The rows come from 6 hidden closed curves, with some noise, and rows from the same curve form a group. Each curve winds through 8 dimensions. The rows are also pushed far along 5 directions, which tell nothing about the answers.
In the rows, zero is written as 128.
Known rows, each followed by its group:
[121 131 141 111 135 163 151 101 121  82 157 117 131 172 149 115 132 128
 148 125 139] -> W
[154 143 156 125 144  88 101 131 134 143 139 166 125 111  82 101 141 137
 111 146 106] -> D
[169 175 109 142 161 112 104 153 128 127 160 125 124 123  75 152 182 102
 131 131 119] -> Y
[109  96 108 136 122 215 158  94 157 157  95 150 119 137 172 150  85 104
 122 107 177] -> S
[ 76 102 117 133  62 112 143 105 166 130 115 171 108  75 181 188 108  91
 110 107  88] -> X
[211 158 146 128 194 112  88 144  98 132 182 118 124 147  50 113 156 151
 146 110 129] -> X
[170 147 107 161 121 155 127 175 129 192 107 114  98 156  95 166 137  64
 112  90 182] -> W
[169 136 156 133 170 113 110 122  98  99 169 109 120 148  90  66 158 171
 132 125 106] -> W
[172 146 137 131 145  70 114 113 112  86 152 109  97 133  79 114 144 154
 141 126  86] -> Y
[149 164 175 136 210 142 108 157 133 122 158 143 154 170  83  53 127 166
 147 158 126] -> T
[168 137 128 127 123 114 120 123 131 144 127 106 115 119 115 126 108 152
 133  92 118] -> T
[152 130  96 127 102 118 137 127 122 155  91  62 109 103 133 188 110 110
 118  87 142] -> Y
[ 93 106 108 144  85 114 130 181 160 199  75 139 123  96 157 178  83  77
 117  96 129] -> D
[ 79  65 150 102  85 197 170  70 142 122 111 148 114 132 198 114  98 107
 100 103 149] -> D
[112 146  61 152 115 135 128 178 132 152 101 118 146 131 140 161 131 113
 140 131 148] -> W
[128 149 110 109 126  74 132 128 116  99 138 102 135 129 139 128 115 136
 159 123 100] -> D
[112 127 103  92 111 132 142 116  98 103 115  68 150 129 160 100 147 154
 119 128 136] -> X
[158 159  84 147 130 163 138 122 127 125  96  70 109 136 115 133 121 143
 117 107 155] -> D
[137 173 115 158  27  81 133 123 167 148 139 106  73  43 164 166 160  68
  76  46  64] -> X
[138 111 124 111 129  98 107 152 129 153 104 147 132 111  94 119 129 138
 109 146 125] -> T
[145 127 141 161  85  96 122 129 167 163 140 174  85  75 124 163 133  69
  81  96 106] -> X
[102  97 101 119 101  99 120 169 176 174  69 178 134  83 118 156 101 105
 113 161 125] -> T
[150 138 149  94 145 157 145  35  94  50 192 125 126 167 141  96 149 169
 152 124 126] -> W
[ 78  90 108 122 145 185 163  96 142 105 112 145 147 139 183 113 101 123
 146 152 155] -> T
[128 103 170 110 114 116 125 110 173 134 128 191 108  94 105 105 145  94
 107 154 111] -> T
[119 132 177 159  91 114 135 106 184 128 147 190  74  93 133 116 138  69
 105 108  81] -> Y
[111 139 105 157  64 118 129 161 149 174 127 126 110  77 166 168 133  69
 104  68 117] -> D
[153 140 112 128  97 157 134  93  99 105 176  95 114 123 153 154 146 135
 125  67 141] -> D
[130 131  47 132 171 157 122 200 123 135  74  70 168 142  98 174 104 163
 142 158 176] -> Y
[128 124 106 140 122 121 117 166 162 178  71 149 129 105 105 133 116 120
 113 154 139] -> W
[144 111 152 147 141 137 131 127 129 131 128 107 101 131 119 127 110 127
 122  99 122] -> W
[129 138 160 141 169 105  94 177 157 183 123 210 155 134  82 143  96 120
 149 176 134] -> D
[131 127 134 127 142 166 122 137 109 155 135 113 143 139 138 121 124 136
 132 102 153] -> Y
[102 147  35 125 127  47 112 251 102 141  72  62 197 149 125 203  66 187
 174 166 135] -> S
[185 142 128 112 154  91  91 146 133 152 132 135 118  99  59 146 132 134
 130 121 117] -> S
[105 106 127 100 148 197 147  89 125  94 122 152 154 165 142  95 123 160
 123 172 167] -> T
[132 105 134 126 183 159 130 141 111 132 113 164 154 193  94  97 114 136
 144 197 197] -> S
[154 122 124 127 162 246 158  70  82  96 137  70 142 198 135 133 139 151
 165 144 225] -> Y
[ 94 127 110 117  87 146 138 132 147 133 100 136 137 114 155 133 123 131
  95 133 132] -> T
[119 119 122  97 125 138 135 102  80  97 163 108 152 155 170 103 110 177
 145 100 136] -> D
[107 111  95 118 110 146 136 144 137 163  79 116 134 106 139 176 125  91
 110 134 160] -> X
[132 112 157 161 167 199 140 109 141 151 121 167 113 180 117 138 116 101
 140 144 171] -> S
[141 123 150  84 165 135 137  75 105  43 163 120 136 167 112  52 147 185
 144 166 122] -> X
[ 77 101 129 138 110 195 153  98 138 133 135 172 149 139 199 146 103 117
 138 137 162] -> D
[150 119 138 105 119 129 109 114  99 120 162 126 113 111 115  99 154 148
 105  82 116] -> Y
[115 110  95 132  87  77 114 160 128 164 126 140 125  70 151 156 135  98
 107  93 103] -> W
[183 155 128 119 160  81 103 124 109 102 142 116 105 137  57  92 158 156
 122 134 103] -> X
[160 114  85 145 104 128 126 143 129 164 104 115  97 113 112 195  99 105
 129  81 153] -> X
[116 135 142 132  74  90 128 123 139 146 137 145 118 106 161 158 111 115
 120  95  96] -> S
[124 115 143  89 101 130 135  85 159 123 137 156  98  81 139 135 137  92
  84  90  99] -> Y
[149 139 128 148 168 174 130 113 113  94 144  76 113 141 102 129 169 132
 140 125 132] -> S
[183 138 155 138 151 222 135  80  89 132 167  76  98 157 121 114 168 114
 117  61 177] -> Y
[132 105  91 122 103 110 114 181 133 174  83 114 116  99 109 175 105 113
 105  96 134] -> D
[ 82 119  96 120 121  75 105 216 176 173  75 171 170  83 113 186 101 113
 144 183 110] -> D
[106 105 148 172 138 190 137 128 128 151 128 145 106 136 137 129 161  64
 113 121 158] -> X
[151 127  96 108 131 130 121 154 148 140 118 131 123 114  97 170 131 101
 124 126 145] -> S
[151 156 137 140 141 104  97 196 157 180 113 135 128 110  76 157 119 108
 131 122 121] -> D
[ 82 122 109 133  99 129 138 173 130 160  93 141 151 151 168 134  82 126
 118 124 143] -> W
[101 120 147 105 138 125 111 144 119 139 145 161 168 130 149  90 107 166
 134 128 116] -> Y
[123 149 103 101 124  93 120 103 103  84 155 122 152 125 143 139 118 187
 159 128  96] -> W
[156 143 114 133 161 140 118 145 138 143 125 133 140 145 101 151 103 146
 163 137 148] -> T
[ 46  89 155  85 109 157 156 114 127 102 116 164 171 164 198  65  94 153
 113 161 137] -> W
[110 128 118 119  92 119 144  79 110  88 144 125 115 132 166 157 117 136
 130 111 114] -> T
[103 114 142 157 147 151 122 151 116 150 125 142 129 138 129 118 150 101
 127 133 138] -> X
[150 156  85 202 148 191 128 145 126 163  94 111  97 149  96 171 138  98
 115 117 180] -> W
[138 144 156 139 192 164 130 106  90  77 171 119 136 194 103 108 153 146
 162 157 146] -> T
[105 144 158 135 129 101 126 126 145 106 147 126 131  93 140 118 137 125
 120 133  81] -> S
[106 129 152 166 175  90 107 184 144 147 125 170 136 124  97 125 123 110
 115 165 101] -> S
[131 125 142  91 135 117 120 115 112  90 155 137 160 136 115 111 135 171
 151 171 133] -> Y
[114 119  78 142 119 117 115 192 126 200  77 141 165 129 142 146  75 143
 141 135 165] -> S
[102 133  65 119 112  70 123 166 120 128  89  87 164  91 158 139  71 185
 129 125 108] -> S
[152 107  82 120 113 103 124 163 107 132 101  58 113 111 113 154 126 139
 113  88 127] -> W
[122 124  56 108 125 145 129 142  94 115  98  75 161 152 144 171  82 201
 177 118 152] -> Y
[160 142  70 103 137 128 127 146 101  89 117  31 145 127 104 158 130 183
 139 125 143] -> Y
[158 133 163 143 126 185 135  88 130 123 152 132 108 157 118 126 155 119
 142 125 154] -> T
[123 123 100 114 124 119 128 136 163 136  97 161 124 108 111 147 112 110
 129 149 130] -> X
[134 119 183 157 109  85 122 119 152 151 145 165  72  85 115 112 153  52
  95 100  88] -> T
[111 128  85 108  93 184 150 109 117 110 101  81 138 135 163 142 128 154
 107 115 157] -> T
[185 136 192 133 144  84 102 126 141 122 184 157  74 103  48 134 200  58
 117 120  91] -> D
[ 93 115  76 109 135 218 167 100 130 110 105  85 168 147 197 162 103 150
 151 135 174] -> X
[161 165 118 160 105 136 123 125 133 153 144 102 103  95 122 175 165  88
 119  93 130] -> D
[155 147 109 119  99  57 105 151 142 166 127 125 118  74 121 180  96 117
 136  78  93] -> T
[ 77 111 123 144  93 153 165 130 136 135 101 135 140 152 186 151 102  91
 121 149 168] -> S
[161 147 113 127 109 133 117 134 117 145 133 101 132 126 121 123 139 146
 155 110 145] -> S
[152 125 169  72 146 128 131  25  57  34 201  92 121 163 134  75 158 206
 143 101  91] -> X
[ 31  92 105 124 125 141 155 143 196 147  69 197 150 104 188 136  80  90
 112 166 111] -> Y
[150 146 113 148 116 144 126 129 131 161  99 108 115 128 122 144 112 138
 122 105 143] -> W
[109 128 102 127 131 144 136 119 113  97 109  99 134 148 139 155  89 171
 137 127 132] -> W
[ 81  88 164  88 158 196 156  86 155 116 131 187 155 146 167 105 106 107
 121 166 161] -> S
[ 96 134 104 146 148 172 138 132 158 150 103 156 145 132 154 150 108 116
 140 141 138] -> X

New rows, each followed by its group:
[134 148  96 155 131 159 129 144 125 157 116  96 141 124 139 178 134 116
 147 124 158] -> D
[ 86 126 107 142  78  92 145 134 160 153 102 160 113  90 175 154 104  62
 120 114 114] -> D
[139 127 189 137 155 136 134  93 152 122 127 154 106 147 107  85 133 121
 125 156 113] -> D
[103  88 173 152 106 154 141 104 167 150 116 165  91  83 147 107 131  78
  80 113 115] -> W
[123 148 115 142 175 144 128 149 109 108 122  61 150 137 122 141 128 155
 150 140 130] -> S
[152 131 107 154 108 182 133 133 139 165 121 124 111 130 128 137 151  93
 132 104 173] -> S
[158 135 145 153 180 117 109 140 116 110 156 128 108 140  74 113 164 131
 121 136 109] -> S
[134 114 105 107 123 161 146 116 127 125  82  79 132 151 136 142  84 166
 136 122 155] -> W
[144 134 136 138 149 171 120 149 134 178 121 148 134 140 105 120 161  84
 124 140 175] -> W
[175 145 118 140 170 131 115 124 114 127 120 121 105 149  66 101 157 129
 117 136 142] -> X
[142 112 109 163 157 187 136 164 103 165  84  71 122 157 100 158 156  83
 111 143 207] -> X
[165 143 133 129 177 177 127 107 112  99 162 123 118 155  82 122 169 115
 137 145 168] -> D
[102 137 154 152 159 158 125 139 147 153 131 176 158 138 134 115 134 113
 145 178 145] -> D
[146 132  77 113 160 135 128 135 107  95 133  76 145 131 120 140 130 161
 161 126 137] -> T
[ 66  85 110 113  99 200 167  94 158 123  92 150 141 120 191 162 110  98
 127 153 164] -> D
[103 133 110 110 133 127 130 152 137 139  88 117 145 125 130 156  90 126
 124 137 137] -> T
[116 114 144  68  73  84 138  73 155  84 147 138 130  75 168  88 136 161
 123 127  64] -> W
[120 131 138 174  89 121 118 150 160 192 124 179  94  91 131 160 142  48
 117  99 123] -> Y
[169 136 146 146 160 135 109 123 142 126 158 144  94 100  75  97 178 105
 107 119 114] -> S
[ 92 110 160 144 114 159 142 110 127 152 120 171 145 159 172 107 108 122
 141 152 155] -> S
[ 89 104 120 133 101  97 148 103 144 107 103 151 120 119 163 121  96 133
 131 147 100] -> Y
[131 111 195 143  56 147 146  73 168 128 180 169  53  78 154 130 176  35
  76  59  92] -> D
[144 136 125 127 134 113 121 139 163 151 117 147 127 111 116 150  89 128
 150 124 121] -> T
[113 102 172 103 150 142 129 110 134 124 153 163 140 118 133  89 154 102
 135 151 129] -> T
[164 143  99 124  80 120 127 108  79 118 136  58 122 142 141 143 142 174
 153  87 136] -> S
[176 151 139 141 177  93  94 153  94 122 165 112 132 139  69 109 173 149
 140 141 116] -> D
[172 136 115 102 137 133 117  96  90  89 161  69 121 111 110  93 175 168
 128  99 122] -> S
[144 123 137 152 181 142 119 158  97 135 126  94 142 160  98  94 143 144
 139 151 157] -> Y
[156 124  90 119  83 121 133  90 113 120 116  87  98 113 137 184 118 152
 131  77 118] -> S
[153 145 120 130 124 113 122 129 143 139 116 130 125 128 112 118 119 149
 137 130 120] -> W
[ 84  92 150  70 140 188 147  89 123  76 134 138 170 155 165  67 111 189
 129 161 140] -> D
[151 124 174 130 143 121 129 109 137 141 126 130 106 125 104 124 129  97
 120 132 133] -> Y
[155 146 116 100 153 145 112 127 117 117 156 128 145 126 101 134 153 142
 119 130 142] -> Y
[154 123  94 170 123 153 120 181 133 191 114 138 109 134 106 158 145  71
 108 100 173] -> S
[121 146 134 160 157 149 118 154 142 162 123 155 149 128 116 130 145 110
 137 164 148] -> D
[125 120 195 144  98 166 141  72 174 159 153 222  91 109 144 131 124  58
  94 111 138] -> D
[ 96 129 157 152 120 135 122 162 173 190 112 191 143 111 143 135 102  84
 133 145 137] -> S
[140 122 155 129 152 157 127 111  97 123 169 144 128 162 129 101 128 127
 134 110 155] -> D
[124 138  98 127 101 149 142 134 141 143 102 108 122 123 149 121 121 110
 130 108 147] -> X
[136 122 183  99 164 154 140  64 152  82 151 186 115 154 102  68 141 124
 129 175 126] -> X
[105 112 139 105  97 182 159  56  84  77 157  74 136 141 196 100 166 148
 130 111 139] -> S
[158 124 124 166 143 153 132 121 121 127 125  91  97 140 106 152 155 116
 132 119 138] -> D
[147 153 104 131 162 125 120 144 131 114 110 121 137 152  91 120  98 174
 142 150 136] -> D
[132 149 137 145 143 127 127 122 124 112 127  94 129 120 121 116 130 146
 141 140 123] -> S
[ 90 113 132 143 145 153 150 109 116 102 125 110 135 142 165 123 117 135
 116 133 127] -> S
[176 142 149 102 157 147 115  92  86  91 172 112 121 155  86  87 174 163
 108 125 141] -> T
[ 86 116 128 154 136 217 156  99 140 148 109 150 149 142 181 119 130 108
 124 159 181] -> D
[148 117 147 132 119 139 137 110  93 113 135  76 103 138 115 127 167 112
 100 118 149] -> X
[104  99 123 120 101 161 148 132 118 134 132 111 147 126 181 118 113 124
 129 111 161] -> X
[144 135 175 123 167 132 134  92 129 101 131 119 120 161 108  77 130 155
 141 153 112] -> D
[ 97 140 114  87 103  82 135 149 131 101 133 116 170 119 163 123 100 157
 141 147 114] -> S
[171 153 151 107 179 142 114 103  69  77 184  77 141 180  97  94 159 188
 187 124 128] -> Y
[105 139 103 107 125 132 131 143  95 104 150  86 171 140 173 114 118 177
 156 112 124] -> D
[140 130  91 124 131  90 116 161 119 127 127 105 149 118 124 162 103 168
 135 127 119] -> X
[142 118  98 100 122 112 116 153  92 100 141  68 135 119 115 130 154 161
 126 101 115] -> D
[130 147 122 127 137 165 153  94 144 117 111 114 121 149 141 135 102 118
 146 132 154] -> D
[ 62 117  52  94 130 132 142 174 123 138  44  86 191 136 173 175  43 174
 149 153 153] -> T
[133 108  83 115  94 137 149 119  83 100 120  46 133 147 167 141  96 176
 144  90 153] -> X
[ 95 109  84 112  95 121 132 146 149 130 101 143 145  93 148 182 111 121
 131 147 129] -> D
[147 147 153 132 116 127 125 106 143 154 136 144 115 112 126 148 130 102
 125 113 127] -> D
[ 81  92 135  56  79  86 137 108 126  90 131 129 153 112 185 109  83 187
 132 113  77] -> D
[ 90 121 121 136  82 117 150  97 152  93 137 160 116 110 181 118 111 128
 118 120  97] -> D
[115 130 129 145 184 183 149 114 151 125 110 142 123 163 130 124 113 104
 133 146 146] -> Y
[ 71 124 103 128 180 178 149 149 149 149  66 159 184 175 152 119  63 131
 169 203 188] -> D
[124 117 169 140 134 101 120 121 136 121 155 171 117 116 128  65 142 135
 109 133  91] -> W
[109 130 131 117 149 129 130 119 151 138  95 173 137 140 119 100 111 128
 126 172 132] -> X
[128 141 100  99 125 123 113 143 109 143 114  95 162 118 132 129 130 166
 140 128 134] -> W
[158 155 100 165 110 114 128 132 127 118 136  94  87 112 115 135 152 111
 109  89 114] -> D
[ 96 116 151 124 128 151 144 108 126 125 132 149 147 163 170 126  98 143
 146 137 133] -> S
[142 142 111 141 114 139 122 137 128 148 125 132 138 132 122 170 114 130
 146 132 156] -> Y
[131 137  46  99 108 141 127 146 104 110  96  68 156 130 131 168 118 184
 125 124 151] -> T
[124 152 119 157 141 109 119 162 133 138 113  90 132 100 115 151 127 122
 129 130 116] -> S
[153 114 121  86  99 124 141  81 114  82 155 124 107 136 129 133 142 135
 114 109 126] -> S
[108 114 166 125 161 211 153  89 138 111 133 150 151 179 154  90  91 155
 144 160 172] -> Y
[152 113 159  99 156 153 124 105  92  74 181 100 122 151 104  81 174 153
 127 118 123] -> D
[114 111 107 125 124 107 127 138 112 121 125 117 143 127 152  96 120 164
 126 126 115] -> W
[148 131 197 132 187 147 121 103 125 109 170 172 128 184  93  94 132 143
 156 159 126] -> S
[118 136  86 134  87 120 133 136 138 118 104 118 109 106 130 149 139 119
 100 119 119] -> W
[ 95 109 108 139 141 120 148 128 128 116  85 116 142 150 151 134  91 141
 158 167 132] -> Y
[121 107 143 149 133 138 122 166 185 202  74 188 105 100  89 174 123  32
 108 152 152] -> D
[146 155 136 148 134 112 105 141 140 144 144 153 128 102  98 124 160 122
 112 142 115] -> D
[152 134 107 165 145 160 116 161  96 159 113  75 122 133  95 159 175 103
 134 123 169] -> S
[154 129 120 121  75 116 142  80 123 109 158 103  95  95 159 152 132 128
  98  65 108] -> X
[ 91  94 102 102  64 104 132 140 131 115 126 116 132  88 174 152 118 140
 114  94  94] -> D
[108 117 114 119 109 204 170  47 106  71 123  78 110 155 180 146 102 157
 123  97 152] -> W
[142 134  98 110 131 156 132  83 101  93 139  95 127 122 130 145 152 151
 133 121 139] -> W
[123 142  97 170 104 126 138 141 141 137 108 109 102 110 142 134 137 102
 111 107 120] -> D
[182 184 115  97 105  70 114  99 102  63 196  80 106  93 102 126 182 144
 130  86  82] -> D
[113 103  97 129 128 179 132 140 144 151  98 158 137 122 123 160 122 106
 115 152 180] -> Y
[142 127 146  81 194 117 106 128 104  99 150 148 162 154  78 104 134 163
 149 178 136] -> T
[142 141 127 103 133 147 145 104 105  69 164  86 130 172 136 122 136 151
 154 113 130] -> W
[134 129 137 148 120  95  96 148 146 172 137 185  94  82  98 161 152  74
 110 100  93] -> X
[122 138  76 168 148 204 141 113 109 137 100  98 129 151 143 179 115 134
 142 118 181] -> W
[118 162 111 149 123  66 111 176 155 133 123 153 149 118 121 149  97 151
 157 157  90] -> Y
[143 137 169  81  40  56 121  82 137  97 179 119  91  51 150 115 145 132
 101  56  44] -> Y
[131 111 121 142 117  84 120 172 138 151 109 121 113 114 120 148  94 126
 117 103 107] -> W
[162 149 111 120 145  74 117 138 109  95 138 101 119 146  93 131 107 169
 154 119 103] -> D
[180 142 133 123 112 185 139  84 103 115 175  61  90 113 130 121 199  90
  99  55 153] -> S
[136 117 130 138 114 104 133 121 127 115 116 100 104 119 127 103 128 140
 123 115 103] -> T
[125 116 157 118 159 191 133 125 139 130 121 135 139 159 117 118 114 136
 138 143 158] -> D
[ 91 124  89 114  73 115 157 131 109 109 107  79 150 139 189 167  98 137
 132 127 144] -> S
